The rows of each matrix lie in a flat space through zero, up to rounding. After each matrix: how many dimensions does the smallest such space have?

[[  9.5   6.2 -15.2  -9.2  -6.8   7.9  -3.9 -10.6   4.8   9.5 -13.7  -2.9
   11.9   0.6  -8.6  13.3   9.0]
 [  6.2  12.3 -18.2  -3.8 -28.0  33.3 -14.7 -20.9  27.4  29.8  13.6  11.2
   -3.7  11.6 -29.8  28.6  -1.4]
 [-15.2 -18.2  37.2  12.9  28.4 -34.0  17.6  12.8 -22.8 -37.5   2.5   6.0
   -9.7  -5.8  25.8 -37.4 -27.0]
 [ -9.2  -3.8  12.9   8.2   0.0   1.9  -1.0  11.1   0.4  -0.6  26.9   4.7
  -20.0  -1.0  -1.3  -8.0  -7.2]
 [ -6.8 -28.0  28.4   0.0   8.0 -10.6  17.2   8.7 -21.5  11.8  -8.6  -5.2
    7.6 -15.5  17.5 -24.5  -1.1]
 [  7.9  33.3 -34.0   1.9 -10.6  11.6 -18.8 -18.0  28.9 -15.7   1.3   9.8
   -2.5  23.8 -18.2  30.5  -5.0]
 [ -3.9 -14.7  17.6  -1.0  17.2 -18.8  11.4  16.8 -22.9  -9.8  -3.9  -9.3
    0.1 -15.1  16.5 -22.2   4.3]
 [-10.6 -20.9  12.8  11.1   8.7 -18.0  16.8  26.9 -19.6   9.2 -26.5 -22.1
   21.8  -6.0  46.0 -20.4  22.9]
 [  4.8  27.4 -22.8   0.4 -21.5  28.9 -22.9 -19.6  33.8   3.4  32.9  19.3
  -22.7  18.3 -39.0  30.9 -13.2]
 [  9.5  29.8 -37.5  -0.6  11.8 -15.7  -9.8   9.2   3.4 -34.2 -24.2 -16.3
   12.5  11.0  13.2  15.3  23.6]
 [-13.7  13.6   2.5  26.9  -8.6   1.3  -3.9 -26.5  32.9 -24.2   3.7  31.4
   -5.1  39.0   3.3   8.5 -47.1]
 [ -2.9  11.2   6.0   4.7  -5.2   9.8  -9.3 -22.1  19.3 -16.3  31.4  29.0
  -26.2  13.0 -29.3   6.5 -39.2]
 [ 11.9  -3.7  -9.7 -20.0   7.6  -2.5   0.1  21.8 -22.7  12.5  -5.1 -26.2
    4.7 -26.6  -1.2  -2.3  40.0]
 [  0.6  11.6  -5.8  -1.0 -15.5  23.8 -15.1  -6.0  18.3  11.0  39.0  13.0
  -26.6   4.1 -31.8  15.2  -8.1]
 [ -8.6 -29.8  25.8  -1.3  17.5 -18.2  16.5  46.0 -39.0  13.2   3.3 -29.3
   -1.2 -31.8  31.5 -33.5  33.2]
 [ 13.3  28.6 -37.4  -8.0 -24.5  30.5 -22.2 -20.4  30.9  15.3   8.5   6.5
   -2.3  15.2 -33.5  39.0   7.7]
 [  9.0  -1.4 -27.0  -7.2  -1.1  -5.0   4.3  22.9 -13.2  23.6 -47.1 -39.2
   40.0  -8.1  33.2   7.7  58.7]]
 | 5

[[-31.8   0.1   9.7 -17.2  19.8 -38.9 -20.3   8.5  -0.8 -12.7  -1.6  43.8
    3.6  -8.1  30.2 -28.3  18.5]
 [  0.1  12.0  -9.2   3.9 -10.7  -5.6 -16.0 -19.6  -4.3   7.7  28.9  20.9
    7.8  13.8  12.2 -11.6   8.3]
 [  9.7  -9.2 -18.2  26.9   2.9  16.1  15.3 -38.2  -5.3  11.1  -3.4 -25.0
    7.6   4.2  11.8  47.5   2.7]
 [-17.2   3.9  26.9   8.4  17.2  -6.3   9.5  12.1 -14.8  -5.4 -56.5  -5.7
   -1.5 -22.0  16.7  -1.9   5.4]
 [ 19.8 -10.7   2.9  17.2   3.8  27.0   9.4   3.6   0.4   3.7 -34.4 -27.6
   -3.8  -6.2 -35.1  28.7 -11.8]
 [-38.9  -5.6  16.1  -6.3  27.0 -40.2 -18.1  15.9  -6.3 -15.0  -8.5  43.5
    2.2  -8.1  36.9 -30.4  17.1]
 [-20.3 -16.0  15.3   9.5   9.4 -18.1 -13.8  28.4 -11.2 -17.9  13.6  39.2
   -0.7  10.4   7.2 -25.3 -12.8]
 [  8.5 -19.6 -38.2  12.1   3.6  15.9  28.4 -22.6  19.5  15.5  42.3 -54.9
   -5.7  13.5  17.8  34.5   8.0]
 [ -0.8  -4.3  -5.3 -14.8   0.4  -6.3 -11.2  19.5  15.0  -2.0  26.0   7.9
   -6.9   6.7 -12.1 -24.0   1.7]
 [-12.7   7.7  11.1  -5.4   3.7 -15.0 -17.9  15.5  -2.0  -2.6   2.4  24.6
   -1.2   0.5   5.5 -34.1   8.0]
 [ -1.6  28.9  -3.4 -56.5 -34.4  -8.5  13.6  42.3  26.0   2.4  69.4 -22.7
  -20.3   8.3   7.1 -72.3  -0.8]
 [ 43.8  20.9 -25.0  -5.7 -27.6  43.5  39.2 -54.9   7.9  24.6 -22.7 -73.0
    4.7 -12.9 -17.4  67.9  -0.8]
 [  3.6   7.8   7.6  -1.5  -3.8   2.2  -0.7  -5.7  -6.9  -1.2 -20.3   4.7
    3.9  -7.1  -5.2   6.2  -2.6]
 [ -8.1  13.8   4.2 -22.0  -6.2  -8.1  10.4  13.5   6.7   0.5   8.3 -12.9
   -7.1  -6.2  15.5 -24.6   6.4]
 [ 30.2  12.2  11.8  16.7 -35.1  36.9   7.2  17.8 -12.1   5.5   7.1 -17.4
   -5.2  15.5 -41.9  -9.4 -34.0]
 [-28.3 -11.6  47.5  -1.9  28.7 -30.4 -25.3  34.5 -24.0 -34.1 -72.3  67.9
    6.2 -24.6  -9.4 -13.2 -11.9]
 [ 18.5   8.3   2.7   5.4 -11.8  17.1 -12.8   8.0   1.7   8.0  -0.8  -0.8
   -2.6   6.4 -34.0 -11.9  -5.7]]
 | 7

[[ 23.0  -9.1   3.9  21.6 -14.6 -21.8  10.8  31.9  11.7   3.9   7.3  14.4
   -5.0 -17.8  25.0 -20.6 -10.3]
 [ -9.1  15.5  -8.7   3.2   8.8   3.4   6.8  39.3  -1.0   3.7   0.0  21.5
  -22.9 -14.3  21.8  -1.5  -2.2]
 [  3.9  -8.7  55.2 -17.3  30.7 -13.8  17.7  14.8  -0.5 -16.2  14.4  -1.7
   31.9 -32.4   2.1   4.6  11.2]
 [ 21.6   3.2 -17.3  20.4 -19.3   2.5  -3.3  12.6  19.3   3.2   8.6  -1.4
   -7.1  -1.7  10.8 -21.8  -4.2]
 [-14.6   8.8  30.7 -19.3  31.1  24.3  -3.0 -13.1 -31.4  -2.9   4.0   1.0
   19.3   0.8   4.8  21.3   0.6]
 [-21.8   3.4 -13.8   2.5  24.3  13.8 -12.7  14.4   3.2  -3.3  23.8  -5.9
    9.1  -2.7  11.5  14.3   6.3]
 [ 10.8   6.8  17.7  -3.3  -3.0 -12.7  10.3   0.5 -11.7  -0.1  -6.0   3.8
   -8.1   5.9   3.9 -16.8 -18.3]
 [ 31.9  39.3  14.8  12.6 -13.1  14.4   0.5  53.5  24.3   5.3  22.4  40.2
   -4.1 -34.9  27.2  20.9 -36.7]
 [ 11.7  -1.0  -0.5  19.3 -31.4   3.2 -11.7  24.3  29.8   8.8   8.0  16.0
  -10.9 -34.0   4.6 -13.7  -3.2]
 [  3.9   3.7 -16.2   3.2  -2.9  -3.3  -0.1   5.3   8.8  -2.2   2.1  -4.8
   -4.1   3.1   1.3  -2.3  -1.4]
 [  7.3   0.0  14.4   8.6   4.0  23.8  -6.0  22.4   8.0   2.1  14.7  10.6
   13.3 -30.9  18.2   2.5  12.1]
 [ 14.4  21.5  -1.7  -1.4   1.0  -5.9   3.8  40.2  16.0  -4.8  10.6  -5.4
   -8.4  13.6   3.2 -10.8 -25.8]
 [ -5.0 -22.9  31.9  -7.1  19.3   9.1  -8.1  -4.1 -10.9  -4.1  13.3  -8.4
   41.6 -16.3   4.8  21.0  12.0]
 [-17.8 -14.3 -32.4  -1.7   0.8  -2.7   5.9 -34.9 -34.0   3.1 -30.9  13.6
  -16.3 -33.3  24.9   6.2  30.4]
 [ 25.0  21.8   2.1  10.8   4.8  11.5   3.9  27.2   4.6   1.3  18.2   3.2
    4.8  24.9  16.6  -0.2 -25.9]
 [-20.6  -1.5   4.6 -21.8  21.3  14.3 -16.8  20.9 -13.7  -2.3   2.5 -10.8
   21.0   6.2  -0.2  37.9  -9.3]
 [-10.3  -2.2  11.2  -4.2   0.6   6.3 -18.3 -36.7  -3.2  -1.4  12.1 -25.8
   12.0  30.4 -25.9  -9.3  -9.9]]
 | 11

[[  6.0  11.6  -2.6   7.7 -10.4 -11.5  10.9  10.4  -9.7  -7.2  20.7  12.2
   10.1  14.0  -3.7 -32.6  23.3]
 [ 11.6 -26.6  -1.3  23.7  15.1  14.1  17.0  -8.6  11.4  -1.0  -8.1  -3.5
  -22.6   4.8  -9.5  25.1 -14.9]
 [ -2.6  -1.3   1.4  -4.1   2.0   1.9  -2.6  -1.4   5.1   3.7  -3.6  -5.9
    0.1  -2.7  -0.4  10.6  -3.4]
 [  7.7  23.7  -4.1 -60.5 -31.0 -19.1 -23.7  11.5  -4.7  11.1  37.8 -10.5
   51.0 -17.8  14.4 -74.6  15.6]
 [-10.4  15.1   2.0 -31.0 -11.0  -6.2 -24.3   2.6   2.6  10.2  -5.8 -11.2
   17.6 -19.8  13.8  -1.9  -1.9]
 [-11.5  14.1   1.9 -19.1  -6.2  -4.7 -18.3   1.0  -5.7   2.9  -6.1  -1.2
    9.9 -11.1  10.2  -3.4  -1.1]
 [ 10.9  17.0  -2.6 -23.7 -24.3 -18.3   0.6  17.0   9.2   9.8  32.8 -11.4
   35.3  -0.6   0.7 -40.5  29.0]
 [ 10.4  -8.6  -1.4  11.5   2.6   1.0  17.0   1.9   6.1  -1.1  13.1  -1.0
   -1.5  12.5 -11.1  -3.6   7.1]
 [ -9.7  11.4   5.1  -4.7   2.6  -5.7   9.2   6.1   6.1   3.1  16.8  -6.2
   12.9  20.5 -16.6   8.6  19.6]
 [ -7.2  -1.0   3.7  11.1  10.2   2.9   9.8  -1.1   3.1  -1.6  -0.6  -0.2
   -6.4  14.9 -12.3  22.0   4.0]
 [ 20.7  -8.1  -3.6  37.8  -5.8  -6.1  32.8  13.1  16.8  -0.6  13.5  -0.9
   -5.6  17.5 -12.8   3.1  25.5]
 [ 12.2  -3.5  -5.9 -10.5 -11.2  -1.2 -11.4  -1.0  -6.2  -0.2  -0.9   3.0
    3.6 -19.9  16.5 -30.4  -9.8]
 [ 10.1 -22.6   0.1  51.0  17.6   9.9  35.3  -1.5  12.9  -6.4  -5.6   3.6
  -29.8  24.3 -20.6  38.5   3.6]
 [ 14.0   4.8  -2.7 -17.8 -19.8 -11.1  -0.6  12.5  20.5  14.9  17.5 -19.9
   24.3 -10.9   3.9 -16.8  15.9]
 [ -3.7  -9.5  -0.4  14.4  13.8  10.2   0.7 -11.1 -16.6 -12.3 -12.8  16.5
  -20.6   3.9   0.2   3.8 -17.0]
 [-32.6  25.1  10.6 -74.6  -1.9  -3.4 -40.5  -3.6   8.6  22.0   3.1 -30.4
   38.5 -16.8   3.8  13.5  -7.5]
 [ 23.3 -14.9  -3.4  15.6  -1.9  -1.1  29.0   7.1  19.6   4.0  25.5  -9.8
    3.6  15.9 -17.0  -7.5  16.0]]
 | 5

[[ 13.0 -23.5  -7.6  17.5   9.8 -18.3 -16.9 -34.8 -20.2  -9.5  -8.3 -23.5
    3.3 -22.7 -32.8 -16.1  -4.6]
 [-23.5  -4.6  -0.5  -0.1  -9.5  -0.7   6.0  16.3  -4.9  -6.9  13.5 -34.4
   -0.1  -7.2  17.3 -15.1 -18.1]
 [ -7.6  -0.5  47.2  26.0  22.5   9.1 -20.0  34.6  37.6  -6.5  14.8  34.5
  -41.8  14.9 -19.4 -33.8  25.6]
 [ 17.5  -0.1  26.0  -4.2  15.1  24.8  -6.9  19.5   2.1  28.2  19.2  24.2
   20.5  -0.2  16.4 -30.1  11.7]
 [  9.8  -9.5  22.5  15.1  12.6   9.7  -7.2 -20.0 -10.9  -5.4  -4.3   4.0
  -24.9 -16.0 -51.4 -19.6  12.0]
 [-18.3  -0.7   9.1  24.8   9.7 -17.2   0.7  11.7  11.2 -21.7  14.3 -54.1
  -52.4 -15.2 -23.4 -27.8  -4.9]
 [-16.9   6.0 -20.0  -6.9  -7.2   0.7  37.2  25.9  35.0 -40.6   5.6   4.2
  -37.5 -10.0  16.6 -19.9 -12.7]
 [-34.8  16.3  34.6  19.5 -20.0  11.7  25.9  51.7  27.7   1.7  25.4  45.9
  -27.6  15.5  29.7 -11.5 -12.4]
 [-20.2  -4.9  37.6   2.1 -10.9  11.2  35.0  27.7  10.4   4.5  11.5  35.8
  -22.1  -7.0 -17.6  -7.5  -0.1]
 [ -9.5  -6.9  -6.5  28.2  -5.4 -21.7 -40.6   1.7   4.5  -2.7  -1.9   8.6
   20.1  25.4  29.2  -2.3 -14.8]
 [ -8.3  13.5  14.8  19.2  -4.3  14.3   5.6  25.4  11.5  -1.9  15.2   3.0
  -31.4   3.3   9.6 -38.4 -17.0]
 [-23.5 -34.4  34.5  24.2   4.0 -54.1   4.2  45.9  35.8   8.6   3.0  -9.7
  -30.8   8.0 -38.5 -19.6 -10.0]
 [  3.3  -0.1 -41.8  20.5 -24.9 -52.4 -37.5 -27.6 -22.1  20.1 -31.4 -30.8
   34.3  35.9  17.3  39.6 -41.3]
 [-22.7  -7.2  14.9  -0.2 -16.0 -15.2 -10.0  15.5  -7.0  25.4   3.3   8.0
   35.9  22.5  22.6  33.1  -4.5]
 [-32.8  17.3 -19.4  16.4 -51.4 -23.4  16.6  29.7 -17.6  29.2   9.6 -38.5
   17.3  22.6  63.3   3.8 -75.0]
 [-16.1 -15.1 -33.8 -30.1 -19.6 -27.8 -19.9 -11.5  -7.5  -2.3 -38.4 -19.6
   39.6  33.1   3.8  59.5  -7.8]
 [ -4.6 -18.1  25.6  11.7  12.0  -4.9 -12.7 -12.4  -0.1 -14.8 -17.0 -10.0
  -41.3  -4.5 -75.0  -7.8  15.6]]
 | 10

[[ 11.7  -9.8 -17.5  13.8  -1.7   8.9   9.4  14.7  18.7  10.2   7.7 -28.8
    5.5  -6.1 -16.9   8.8   0.6]
 [ -9.8  24.5  -7.9  19.0  -8.7   4.8  11.9   9.2  -6.8  12.3  -0.4  12.3
    7.1   9.5  -0.3   3.8  -7.1]
 [-17.5  -7.9 -27.3  59.1  23.8   2.9 -35.8  15.3  27.0   2.3   2.0 -22.0
   -0.2  -3.1 -39.7 -29.2 -44.1]
 [ 13.8  19.0  59.1   6.1  26.1 -38.4 -25.7  26.3   6.2 -21.8  -2.3 -11.0
  -22.0  -6.9  23.0   4.7  11.0]
 [ -1.7  -8.7  23.8  26.1  13.4 -19.0   0.6  31.3  16.5  -3.7   8.2 -35.6
  -15.3  -0.5  -7.3  -6.2  -2.0]
 [  8.9   4.8   2.9 -38.4 -19.0  12.2  23.3 -35.8 -33.6  -1.4  -6.7  38.7
   -6.5   0.7  20.0  21.8  21.1]
 [  9.4  11.9 -35.8 -25.7   0.6  23.3 -35.4 -46.8 -11.7  -4.8 -15.6  47.7
   18.1 -10.0   2.4   2.4  -9.8]
 [ 14.7   9.2  15.3  26.3  31.3 -35.8 -46.8  46.7  41.9 -15.0 -10.4 -38.3
   11.3 -15.3 -12.0 -13.1 -15.0]
 [ 18.7  -6.8  27.0   6.2  16.5 -33.6 -11.7  41.9  30.2 -12.4  -4.2 -44.4
    0.7 -12.3  -4.1  -0.7   6.4]
 [ 10.2  12.3   2.3 -21.8  -3.7  -1.4  -4.8 -15.0 -12.4  -6.3 -11.9  24.5
    4.5  -4.3  12.0   9.8   7.3]
 [  7.7  -0.4   2.0  -2.3   8.2  -6.7 -15.6 -10.4  -4.2 -11.9 -13.2  11.5
   -6.3  -9.4  -4.5   0.2  -6.0]
 [-28.8  12.3 -22.0 -11.0 -35.6  38.7  47.7 -38.3 -44.4  24.5  11.5  49.2
   -0.9  25.8  14.2   8.1   5.6]
 [  5.5   7.1  -0.2 -22.0 -15.3  -6.5  18.1  11.3   0.7   4.5  -6.3  -0.9
   20.3   2.8   9.2   7.0  13.6]
 [ -6.1   9.5  -3.1  -6.9  -0.5   0.7 -10.0 -15.3 -12.3  -4.3  -9.4  25.8
    2.8   1.8   4.7  -4.9  -6.5]
 [-16.9  -0.3 -39.7  23.0  -7.3  20.0   2.4 -12.0  -4.1  12.0  -4.5  14.2
    9.2   4.7 -24.9 -10.7 -25.9]
 [  8.8   3.8 -29.2   4.7  -6.2  21.8   2.4 -13.1  -0.7   9.8   0.2   8.1
    7.0  -4.9 -10.7  12.2  -4.0]
 [  0.6  -7.1 -44.1  11.0  -2.0  21.1  -9.8 -15.0   6.4   7.3  -6.0   5.6
   13.6  -6.5 -25.9  -4.0 -20.0]]
 | 7

[[-11.3  -5.9  -8.4 -10.5  -4.4  -6.4   0.7   6.8  30.7   9.5  -4.8  16.1
  -21.8  23.7 -12.5  13.8 -15.1]
 [ -5.9  -2.5  -4.2  -4.2  -2.8  -0.9  -0.3   0.9   8.4   0.2   0.3   3.7
   -2.6  10.8  -3.1   7.4  -1.8]
 [ -8.4  -4.2  -6.2  -7.4  -3.4  -3.9   0.3   4.2  20.2   5.5  -2.6  10.4
  -13.2  17.1  -8.1  10.3  -9.1]
 [-10.5  -4.2  -7.4  -7.0  -5.1  -0.9  -0.7   0.9  12.7  -1.1   1.3   5.2
   -2.1  18.6  -4.5  13.2  -1.4]
 [ -4.4  -2.8  -3.4  -5.1  -1.3  -4.2   0.8   4.6  17.4   7.2  -3.9   9.7
  -14.8  10.4  -7.4   5.2 -10.3]
 [ -6.4  -0.9  -3.9  -0.9  -4.2   5.4  -2.1  -6.0 -11.1 -12.6   7.7  -8.5
   20.4   7.2   5.7   8.4  14.2]
 [  0.7  -0.3   0.3  -0.7   0.8  -2.1   0.7   2.3   6.0   4.4  -2.6   3.9
   -7.8   0.2  -2.8  -1.0  -5.4]
 [  6.8   0.9   4.2   0.9   4.6  -6.0   2.3   6.7  12.6  13.9  -8.5   9.5
  -22.6  -7.5  -6.4  -9.0 -15.8]
 [ 30.7   8.4  20.2  12.7  17.4 -11.1   6.0  12.6   6.5  30.8 -19.6  11.7
  -43.9 -44.7  -6.3 -39.4 -30.7]
 [  9.5   0.2   5.5  -1.1   7.2 -12.6   4.4  13.9  30.8  27.8 -16.6  21.4
  -46.6  -7.6 -14.9 -12.9 -32.5]
 [ -4.8   0.3  -2.6   1.3  -3.9   7.7  -2.6  -8.5 -19.6 -16.6   9.9 -13.3
   28.3   3.0   9.4   6.6  19.7]
 [ 16.1   3.7  10.4   5.2   9.7  -8.5   3.9   9.5  11.7  21.4 -13.3  11.2
  -32.5 -21.7  -7.0 -20.9 -22.7]
 [-21.8  -2.6 -13.2  -2.1 -14.8  20.4  -7.8 -22.6 -43.9 -46.6  28.3 -32.5
   76.2  23.2  22.1  28.8  53.1]
 [ 23.7  10.8  17.1  18.6  10.4   7.2   0.2  -7.5 -44.7  -7.6   3.0 -21.7
   23.2 -45.4  17.5 -29.4  16.0]
 [-12.5  -3.1  -8.1  -4.5  -7.4   5.7  -2.8  -6.4  -6.3 -14.9   9.4  -7.0
   22.1  17.5   4.2  16.2  15.5]
 [ 13.8   7.4  10.3  13.2   5.2   8.4  -1.0  -9.0 -39.4 -12.9   6.6 -20.9
   28.8 -29.4  16.2 -16.8  19.9]
 [-15.1  -1.8  -9.1  -1.4 -10.3  14.2  -5.4 -15.8 -30.7 -32.5  19.7 -22.7
   53.1  16.0  15.5  19.9  37.0]]
 | 2

[[  8.9  14.7  24.1  -5.6  12.0 -20.1  -9.2   5.8  -2.0  -5.9  -9.0 -16.2
   -7.7   6.1  -4.0   2.8   3.3]
 [ 14.7 -16.3  21.7 -16.0 -42.2 -16.4 -18.4  19.4   6.3 -43.9  -4.5  -7.9
  -12.9  60.6 -11.7  13.0   7.1]
 [ 24.1  21.7  37.0  -8.7  -5.1 -21.2  -4.1  24.0   5.3 -13.9 -26.2  -9.8
  -20.7  24.6 -19.2  10.4  -1.7]
 [ -5.6 -16.0  -8.7  -2.1 -13.1   3.3  -5.2  -3.9  -0.2 -10.1  10.5   1.2
    4.7  11.3   4.6   0.1   3.5]
 [ 12.0 -42.2  -5.1 -13.1 -83.7  11.1  -6.3  24.8  15.1 -51.7   0.5  19.7
  -10.6  78.6 -16.1  16.3   1.3]
 [-20.1 -16.4 -21.2   3.3  11.1   5.9  -6.1 -22.0  -7.5   5.4  24.2  -3.8
   17.1 -16.2  18.7  -8.6   6.3]
 [ -9.2 -18.4  -4.1  -5.2  -6.3  -6.1 -15.2  -9.5  -4.2 -15.6  17.2 -10.0
    7.7  13.5  10.4  -1.2   9.2]
 [  5.8  19.4  24.0  -3.9  24.8 -22.0  -9.5   0.7  -4.8   1.1  -7.2 -20.0
   -5.0  -5.5  -0.3  -0.1   4.0]
 [ -2.0   6.3   5.3  -0.2  15.1  -7.5  -4.2  -4.8  -3.8   4.0   1.5  -8.9
    1.7  -8.8   3.9  -2.3   2.4]
 [ -5.9 -43.9 -13.9 -10.1 -51.7   5.4 -15.6   1.1   4.0 -39.6  20.2   4.7
    4.8  51.0   3.6   6.1   8.9]
 [ -9.0  -4.5 -26.2  10.5   0.5  24.2  17.2  -7.2   1.5  20.2   4.4  19.8
    7.9 -23.7   3.4  -5.3  -7.4]
 [-16.2  -7.9  -9.8   1.2  19.7  -3.8 -10.0 -20.0  -8.9   4.7  19.8 -11.9
   13.9 -16.3  17.3  -7.8   7.7]
 [ -7.7 -12.9 -20.7   4.7 -10.6  17.1   7.7  -5.0   1.7   4.8   7.9  13.9
    6.6  -4.9   3.5  -2.3  -2.8]
 [  6.1  60.6  24.6  11.3  78.6 -16.2  13.5  -5.5  -8.8  51.0 -23.7 -16.3
   -4.9 -69.4  -0.7  -9.4  -7.8]
 [ -4.0 -11.7 -19.2   4.6 -16.1  18.7  10.4  -0.3   3.9   3.6   3.4  17.3
    3.5  -0.7  -0.6  -0.5  -4.7]
 [  2.8  13.0  10.4   0.1  16.3  -8.6  -1.2  -0.1  -2.3   6.1  -5.3  -7.8
   -2.3  -9.4  -0.5  -1.0   0.2]
 [  3.3   7.1  -1.7   3.5   1.3   6.3   9.2   4.0   2.4   8.9  -7.4   7.7
   -2.8  -7.8  -4.7   0.2  -5.2]]
 | 3
